Every row belongs to one group in each of 4 separate groupings. Each group adds its own fixed numbers to the row, and there is some noise. The rows also spread widely along 15 directions, which tell nothing about the answers.
(in the rows, 128 means zero)
Known rows, each followed by its group in each grouping:
[113 162 115 135  94 107  83 130 121 113 120 141 141 150 161  90 139 201
 119 135 104 146 156 126 136 110  88] => L (3) Z_186 Z_554
[175 137 103 141 131 151 190 111 101 124 152 106 149 113 158 167 117 109
  83 125 137  88 112 144  99 109 169] => J (1) Z_609 Z_601
[111 115 128 164 126 124  97 110 139 117 106 181 141 104 124 137 141 116
 127 120  69 127 180  93 168 103 114] => S (0) Z_550 Z_572
[140 128 130 125 126 141 201  89 122 129 119  68 134  96 107 139  76  82
  87 119 164 144  87 111 122 115 105] => L (1) Z_550 Z_849
[119 145  78 141 117 137 107  99 100 117  95 133 132 103 178 104  73 146
 140 118 121  99 112 146  96 109  70] => S (3) Z_186 Z_469
[155 111 175 130 157 169  96 171 161 154 138 139 153 104 103 135 187  75
 146 136 148 133 186 122 186 141 178] => J (2) Z_609 Z_601
[115 152 102 111 147  84 117  63 145 173 132  58  97  76 127 159 129  77
 114  67 106 172 136 123 142 118  67] => S (0) Z_550 Z_849
[118 113  80  85 133 111 138 209 110 110 174 118  85 134 103 144 143 149
 161 133 189 114 115 109 109 151 150] => L (2) Z_550 Z_469
[171 141 144  78 117 173 129 169 126 141 171 126 161 103 131  62 129 152
 137 171 146 103  93 188 107 167 120] => S (2) Z_550 Z_572
[160 126 217 131 132 148 142 140 173  83 150 124 123 124 128  43 121 150
 111 212 122 191  96 147 190  90  98] => S (2) Z_550 Z_554
[143 146 153  89 141 129 167 153 150 153 133 158 135 170 101 102 110 163
 165 162 136 111  96 137 123 159 156] => L (0) Z_550 Z_469
[146 224  69  97 121  99 126 128 109 172 138 152 148 139 157 157 169 152
 178 124 151  97 121 151  89 139 133] => L (0) Z_609 Z_572
[168 211 155 141 128 124 139 119 171 158 116 152 143 152 144  79 145 152
 133 198 105 140 140 133 162 151 128] => S (3) Z_609 Z_601
[172 118 155 161 141  97 122  82 170 113 141 118 117 151 154 114 104 132
  73 130 115 144  97 157 152  87 130] => S (0) Z_186 Z_554
[ 61 100  82 108 108 137  98 179 127 157 117 182 105 148 133 115 103 155
 176  97  81 108 160 116 121 162 137] => S (3) Z_186 Z_554
[144 136 141 117  89 102 106 112 133 162 154 137 177 116  91 121 146 158
  93 101  68 157 138 147 142 141 107] => J (0) Z_609 Z_849
[ 72  70 154 138 107  92 104 126  99  72 145 168 133 117  89 105 160 164
 145 154  64 129 155 131 125  94 102] => S (3) Z_550 Z_554
[165 129 191 104 180 126 184  91 131  86 170  78 165 186 111 147 168 174
  88 142 145  96 138 136 122 107 188] => S (1) Z_609 Z_554
[144 210 138  94 154  95 142  92 108 149 149 114 173 135  84 182 188 158
 148 108  85 162 165 113 152 131 108] => J (0) Z_186 Z_572
[138 161 105 166 139 146 153  87 143 125  89 109 120 120 168 130  99 118
  92 133 111 114 163  78 144 112 110] => L (2) Z_609 Z_554
[ 62  92 104 112 105  74 130 165  93 106 144 159  99 114  81 135 177 133
 186 149 109 116 148 118 104 132 124] => J (0) Z_550 Z_554
[214 203 113 122 114 140 143 145 113 180 173 150 171  78 100 142 129  84
 146 152 141 155  81 170 138 162 112] => S (3) Z_186 Z_469
[148 121  90 105 133 105  97 199 115 114 195 133  94  92 123 114 180 141
 144 166 124 117 145 139 126 165 117] => S (2) Z_550 Z_469
[177 157 170 116 111 160 155 119 150 154 136 117 201 136  91 100 132 157
  67 142  87 128 164 108 160 182 134] => S (1) Z_609 Z_469
[111 121 130  83 142  79  60 126 149 164 167 116 127 145 101 141 169 168
 129  62  75 158 168 142 149 154 114] => S (0) Z_186 Z_849
[189 134 143 133 115 114 144 134 163 176 135 143 157 146  86 117 122 106
 114 150 169  99  96 145 123 176 171] => L (0) Z_609 Z_469
[111 178 100 139 111  90 115  64 150 158 108 105 122 140 175 123 119 153
  80  96  83 155 147 116 133 101  92] => L (3) Z_550 Z_572
[ 85 132 107 110 111 125 160 129 112 148 113 145 129 127  98 139  91 131
 167 101 129 143 103 112 118 119 123] => J (3) Z_550 Z_849
[ 93 119 111 130 123 103 146 114 138 148 118 165 126 178  93 159  88 166
 126  84  61 129 137  95 138 142 153] => S (3) Z_186 Z_601
[ 98 137 145 140 102 146 200 110 123 124 126 108 148 159 127 158 144 125
  80 121 111 144 170  90 145  89 180] => J (3) Z_609 Z_469
[101 137 147 144 103 134 182  75 135  80  88 128 141 160 165 115  63 160
 105 126 140 153  75 120 131  34 121] => S (1) Z_609 Z_469
[111 171 106 132 101 132 151  92 102 157 113 150 134  43 155 123 127  57
 171 158  84 146 104 161 110 105  63] => S (1) Z_609 Z_572
[170 173 159 107 180 120 201 107 138 101 167  82 139 199 106 161 142 193
  95 138 149 126 129 103 145 115 181] => S (3) Z_550 Z_601
[170 109 103 118 155 121 111 139 112 148 167 147 150  82  73 192 137  86
 148  81 134 106 129 126 134 145 141] => S (0) Z_550 Z_469

New rows. What belongs after each?
[101 113 102 121 120 114 156 140 120 137 129 155 106 128 112 181  97 108
 168  92 144 140  93 119 124  91 147] => L (0) Z_609 Z_601
[178 124 150 134 155 143  74 165 123  85 151 141 173 112 105 154 174 134
 135 115 199 138 156 103 177  91 141] => L (1) Z_550 Z_554
[118 146 156 103  92 120 174 124 131 119 133 102 152 180 127 105 128 158
 106 144 169 147  90 147 116 110 151] => L (1) Z_186 Z_554
[108  48 126 147 124 118  91 159 151 101 116 129 118 126  98 127 133  96
 110 111 188 104 151  92 148 129 165] => S (1) Z_550 Z_469
[135 160  78 150 129 119 157 118 118 152 114 157 121 122 158 141 132 123
 140 147  89  70 158 117 103 150 140] => J (0) Z_609 Z_554
[104 176 151  89 187 131 167 102 133 147 109 116 120 133 129 145 137 108
 197 139 107 146 135 124 141 125 114] => S (1) Z_186 Z_469
[166 152 167 124 149 153 147 144 170 130 148 127 149 169 152 151 158 114
 112 125 185 148 131 127 173  88 206] => S (1) Z_609 Z_469
[ 99  77 144 176  94 115 125  93 138  56 101 143 144 169 158 106 118 172
  57 126 123 100 146 111 131  49 157] => S (0) Z_550 Z_469
[142 124 153 122 187 135 172  85 130 126 159  90 100  98 175 148 144  65
 132 146 124 124 100 179 114  69 146] => J (2) Z_550 Z_572
[ 86 147 149 127  84 129 155  87 139 150 101 130 151 117 116 117 124 126
  98 121  59 173 157 101 155 108  93] => L (0) Z_550 Z_572
[139  78 150 134 186 113  87 128 150  84 128 171 117 140  92 130  86 173
 161 101 122 128 112 106 166  95 115] => S (0) Z_550 Z_849
[145 147  92 167 134  99  90 105 162 126  88 129  88 102 141 110  65 102
 141 122 158 156  87 109 158 114  66] => S (2) Z_186 Z_554
[ 91 107  76 126 100 146 170 178  97 145 121 195 122 106  54 150  73 132
 179 123  77 110 133  75 124 183 124] => S (3) Z_609 Z_601
[135 115  80 115 151 117  88 212 117 119 174 202  92 116 141 156 147 145
 191 126 118 121 136 120 139 126 146] => L (1) Z_550 Z_554
[ 72 107 131 126  89 115 132 135  89 122 130 183 167 134  75 130 165 142
 157 144  72 100 161 132 106 145 139] => S (3) Z_186 Z_572
[144 161 109 119 111 129 105 112 136 152 102 123 169 134 111 110 106 143
 128 103 152 108 122 124 122 162 110] => S (2) Z_186 Z_554
[139  88 182 118 116 131 138 148 167 144 171 139 146 195 109 121 133 141
  86 120 127 142 115 162 148 124 213] => S (3) Z_186 Z_469
[ 92 133 129  87 134 137 184 129 128 159  99 131 140 173 121 106 128 126
 166 158 133  55 132 141  77 188 175] => S (1) Z_186 Z_469
[131 115 176 100 132 187 171 120 164 172 140 112 140 115 124 129  85  84
 117  96 118 175 105 146 163 106 144] => S (0) Z_609 Z_849
[161 120 144 120 132 104 177 108 156 158 161  77  92 109 131 105 127  56
 103 179 167 123  60 186  97 139 145] => L (2) Z_550 Z_572
[135 149 127 128 175 113 150  87 171 206 107 142 109 128 121 145 109  52
 173 120 129 106 104 147 122 155 158] => S (3) Z_550 Z_849
[103 144 162  61 180 173 139 119 125 144 148  89 153 112 116 144 164 135
 155  92  92 143 183 121 149 126 120] => S (2) Z_550 Z_849
[117  93 139 149 143 146 157 116 143  82 106 118  98 137 157 125  74 127
 106 126 152 135 117  97 151  60 129] => L (0) Z_550 Z_469
[153 150 170 149 169 164 191 101 159 130 108 108 157 152 107 169 146  96
  94 135 132 120 184  66 180 126 189] => S (1) Z_609 Z_601
[171 100  98 186 127  85 147 130 150 132 144 168  97 142 106 175  77  90
 113 115 165 131  62 121 139 101 182] => J (3) Z_609 Z_469
[157 116  99 151 128 126  83 157 147 126 117 162  97  68 113  95  68 126
 154 139 112 149 111 108 170 146  56] => S (0) Z_609 Z_601
[ 41 107 106 107  79 150 149 134 112 118 106 164 126 149 169 128  87 164
 143  89  97 134 109 132 102  59 141] => L (2) Z_550 Z_601
[119 178 105 124  54  82 135 115 127 175 148 174 165 148 143 135 166 142
 106 126  59 143 117 173 109 134 151] => S (1) Z_186 Z_601
[ 77 108  65 117 111 123 113 175 124 132 150 162  66 103 152 162  98  95
 172  86 122 177  93 128 143  87 121] => S (2) Z_186 Z_572
[ 88 123 104  96 128  94 129 117  91 121 146 109 113  90 118 164 153 108
 169 105 135 139 119 141  99  90  95] => L (0) Z_550 Z_469
[ 87 121  81 142  87 152 176 137 111 145 119 182 134 123 135 167 112 106
 128 107  85 101 147 101 118 119 165] => S (0) Z_609 Z_572
[150 105 187 128 122 147 121 106 191 166 146  74 126 119 168  84 147  75
  57 136 127 153 142 175 157 115 149] => S (0) Z_609 Z_469
[119 104 159 142 133 162 135 112 165  97 114 125 117 167 194  88  86 148
  88 136 125 133 111 145 145  70 150] => S (2) Z_186 Z_572
[ 82  75 146 116 184 144 110 153 123  70 126 111  93 119 123 130 149 148
 142 131 106 134 208  62 168 104 109] => L (1) Z_550 Z_572
[101 140 101 124 144 129 129 114  92 112 109 141 143 148 158 147 148 145
 172 128 169  56 141 136  73  98 153] => L (3) Z_609 Z_572
[176 108 130 157 110  63  97 158 132  99 139 131 122 122  64  97 153 119
 125 192 201 112 105 130 129 168 114] => L (0) Z_186 Z_469
[133 151  89 106 133 106 103 197 120 132 176 133  88  86 109 131 191 124
 175 167 121 137 162 119 143 173 109] => S (2) Z_609 Z_601
[161  89 150 123 173 139 167 108 160 152 158  73  92 123 177 114 131  68
  92 159 136  75 116 188  96 142 182] => S (1) Z_609 Z_601
[ 62 151  92 116 120  96 150 114 106 119 105 144 127 147 102 186 142 156
 158  87  99 137 161  64 130 100 127] => L (2) Z_550 Z_601
[145  88  85 125 143 116  56 138 119 160 138 174 110  71 144 114  90 136
 167 105  66  83 120 171  98 155  80] => L (0) Z_609 Z_601
[103  52 154 134 152 148 112 149 190 138 145 149  80 150 146 125  98 123
  98  97  52 150 163 109 183 112 170] => S (2) Z_609 Z_469
[120 100 152 123 187 197 167 130 136 110 124 139 109 117 183 119 108 113
 147 155  86  87 153 135 131 100 159] => S (2) Z_550 Z_601
[ 95 182 116 122  90 102  98 123 110 121 127 177 161 128 128 163 170 166
 160  99 102 181 150 110 156  61 100] => L (0) Z_609 Z_572
[ 90 113 146 112  73 146 138 144 103 114 155 142 159 123  90  93 120 194
  95 132  16 170 172 113 152 144  85] => S (3) Z_186 Z_554
[ 87 118 114 150  67  85 122 115 106 140 137 201 167 109  50 161 150 124
 128 108  45 150 147 102 142 126 120] => S (3) Z_550 Z_572
[126 116  62 153  49 125 153 118 105 135 108 114 149  86 119 131  65 106
  60  89 145 130  98  99 111 130 105] => J (1) Z_550 Z_469
[130  98  94 115 152  92  83 139 108 141 152 150 110  91 108 115 150 118
 177 148  86  64 137 167  84 190 102] => S (2) Z_186 Z_554
[103 167 138 106 131 116 120 134 133 146 138 144 134 106 112 158 189 109
 170 121 104 175 169 114 171 105 121] => S (0) Z_550 Z_601
[137 156 106 133 122 130 119 193 177 135  98 146 120 170  97 108 130 147
 139 148 205 125 158  48 180 185 163] => S (1) Z_609 Z_572
[ 93 130 138  93 134 127  75 133 134 158 132 131 121 107 177 106 180 105
 180 127 108 127 153 195 118 113 119] => S (0) Z_186 Z_601
[156 154 127 117 198 129 129  89 134 154 133 106 133 113 102 177 116 113
 152  87 115 126 148 106 150 133 116] => S (3) Z_609 Z_469
[155 190 120 122 126 113 162  93 115 142 131 158 168 107 109 141 125 118
 164 145 130 119  74 154 107 116 111] => S (2) Z_550 Z_849
[ 88 200  72 128  75 111  98 128 134 162  69 150 130 121 181  81 132 170
 141 137  87 134 172 102 129 151  78] => J (1) Z_609 Z_601
[121 160 104  94 132  87  83 157 143 143 146 108 101 107  97 124 152 136
 164 115 165 180 120 109 156 141  80] => L (2) Z_550 Z_572
[144 107 131 139 155 116 106  76 162 126 114  93 128 161 137 134  66 158
  74  61 126 139 108 119 149 100 126] => J (2) Z_186 Z_572
[143  79 197 127 134 127  85 116 150 116 153 147 175 165 139 119 160 141
  98 114 125 124 128 182 139  84 179] => L (1) Z_186 Z_572
[140  94 170 119 182 180 135 156 125 125 136  88 140 104  91 142 167  72
 145 144 185 103 190 104 150 143 160] => L (3) Z_609 Z_469
[111 135 152 116 157 155 161  63 124 174 111 117 163 108 137 168 142  52
 146  97  95 104 147 162 112 108 148] => S (0) Z_186 Z_849
[112 124  99 146 110 123 132 155 105  65 120 135 119 148 135 109 135 193
 118 161 141  93 163  79 120 120 120] => L (2) Z_609 Z_554
[147 130 136 161 101  64 101 131 151 116 125 160 132 130  76 103 163 118
 127 179 158 131 110 118 142 141 124] => L (2) Z_550 Z_572
[118 127 113 158 143 104 112 106 145 110 109 144  86 125 154  95  99 145
 136 157  99 120 129 119 132 115  92] => S (3) Z_609 Z_572
[118 169 139  97 151 124 105  98 118 131 135  74 135  90 139 111 172 157
 124 134  58 153 201 115 144 134  50] => L (2) Z_609 Z_469
[109 183  50 123  63 103 105 191 112 138 133 161 111 131 146  98 136 194
 139 149 118 139 152  98 123 160  92] => L (3) Z_609 Z_469
[ 95  99 133 114 165 122  86 131 116 117 123 168 131 136 149 130 157 163
 177 121  77  81 180 133 111 118 132] => L (1) Z_609 Z_554
[108 159  99 126  77 123 146 155 128 129 127 162 119 154 140 111  87 162
 137 134 126 166  89 125 138 113 120] => S (3) Z_186 Z_469
[122  29 191 146 175 151 138  98 148 112 123 136 138 132 112 147 117  78
 118 107 134  91 132 144 136  78 195] => J (0) Z_550 Z_572
[102  92 132 135 112 115 129 170 163 156 146 155  86 146 115 116 127  90
 141 141 122 149 127 137 151 146 170] => S (3) Z_186 Z_554
[144 146 163  83 170 148 143 131 153 123 163  44 105 118 157 101 164 114
 117 154 168 150 136 149 144 117 126] => S (2) Z_550 Z_469
[139 117 157 115 172 105 182 112 126  92 162  98 101 158 100 129 114 162
 122 161 130 126 101 124 120 112 132] => L (3) Z_550 Z_572
[149 179 103 133  90  86 151  99 117 140 154 141 134 116 137 145 125 143
 109 133  95 160  88 148 119  98  95] => L (0) Z_609 Z_572
[126 121 129 153 107 120  98  98 167 138 118 160 117 110 171  90  89 135
  94 122  44 160 120 140 158  96  92] => S (2) Z_550 Z_469
[117 144  84 109  79 140 131 171  59 102 162 156 170  82  92 144 153 165
 148 127 105 128 143 113 112 129  97] => J (2) Z_609 Z_572
[142 167 109 167  89 163 160 136  95  91 101 154 159  98 117 125  94 134
 125 160 162 146 121  79 151  90  91] => L (3) Z_609 Z_572
[135 146 144 146 128 110 156  97 121 135 135 116 157 132 100 168 169 105
 109 126 123 133 156 114 139 108 159] => J (3) Z_609 Z_469
[178 165 124  84 169 110  77 130 120 159 179  80 134  85 112 146 167 142
 133 102 100 162 162 146 152 160  68] => L (0) Z_186 Z_601
[101 134 105 149  91 133 143 135 119 109 105 173 139 168 153 114 112 188
 107 138  73 102 167  97 126 125 134] => L (0) Z_186 Z_554
[124 170 114 163  82  95 152 105 137 127 109 166 118 101 144  86 128 120
 125 200  77 141 106 134 129 122  90] => S (2) Z_550 Z_601
[141 197 103 101 137  99 167 112 109 149 147 103 139 134  94 131 153 165
 140 150 114 107 143 115 106 183 107] => S (3) Z_609 Z_849
[ 90 167 134  98 127 145 172 129 119 107 150 113 125 167 178 134 170 159
 122 146 101 137 155 135 126  87 156] => S (2) Z_186 Z_572
[ 63  45 156 102 133 140  95 126 135 105 112 112 131 127 122 105 125 126
 139  89 141 114 150 129 123 101 135] => S (1) Z_550 Z_554
[ 81 139 117 122  91  52 130  82 108  87 130 114 118 112  88 119 125 180
 120 117  82 184 111 106 134  86  38] => S (0) Z_550 Z_849
[134 193  88 160  63  82 124 114 134 171 108 139 141 113 116 128 151  75
 120 148 154 150 117 130 131 147 116] => S (3) Z_186 Z_469
[146 115 154 140 160 183 126  92 121 110 126 105 166  79 160 160 146  70
 105  98 139 117 169 131 152  60 136] => S (0) Z_550 Z_469
[198 167 181 103 136 108 141  96 160 168 153 105 164 150 121  73 139 151
 112 175 138 110  89 197 106 162 128] => L (0) Z_609 Z_554
[138 133 108 154 130  92 131  88 149 104 109 121 115 138 125 132  86 138
 110 112 154 127  88 106 134  97 115] => S (2) Z_550 Z_554
[123 155 144 144  54 111 149 125 162 172 124 142 158 162 132  90 160 115
  79 159 138 142 123 148 132 133 181] => J (3) Z_550 Z_572
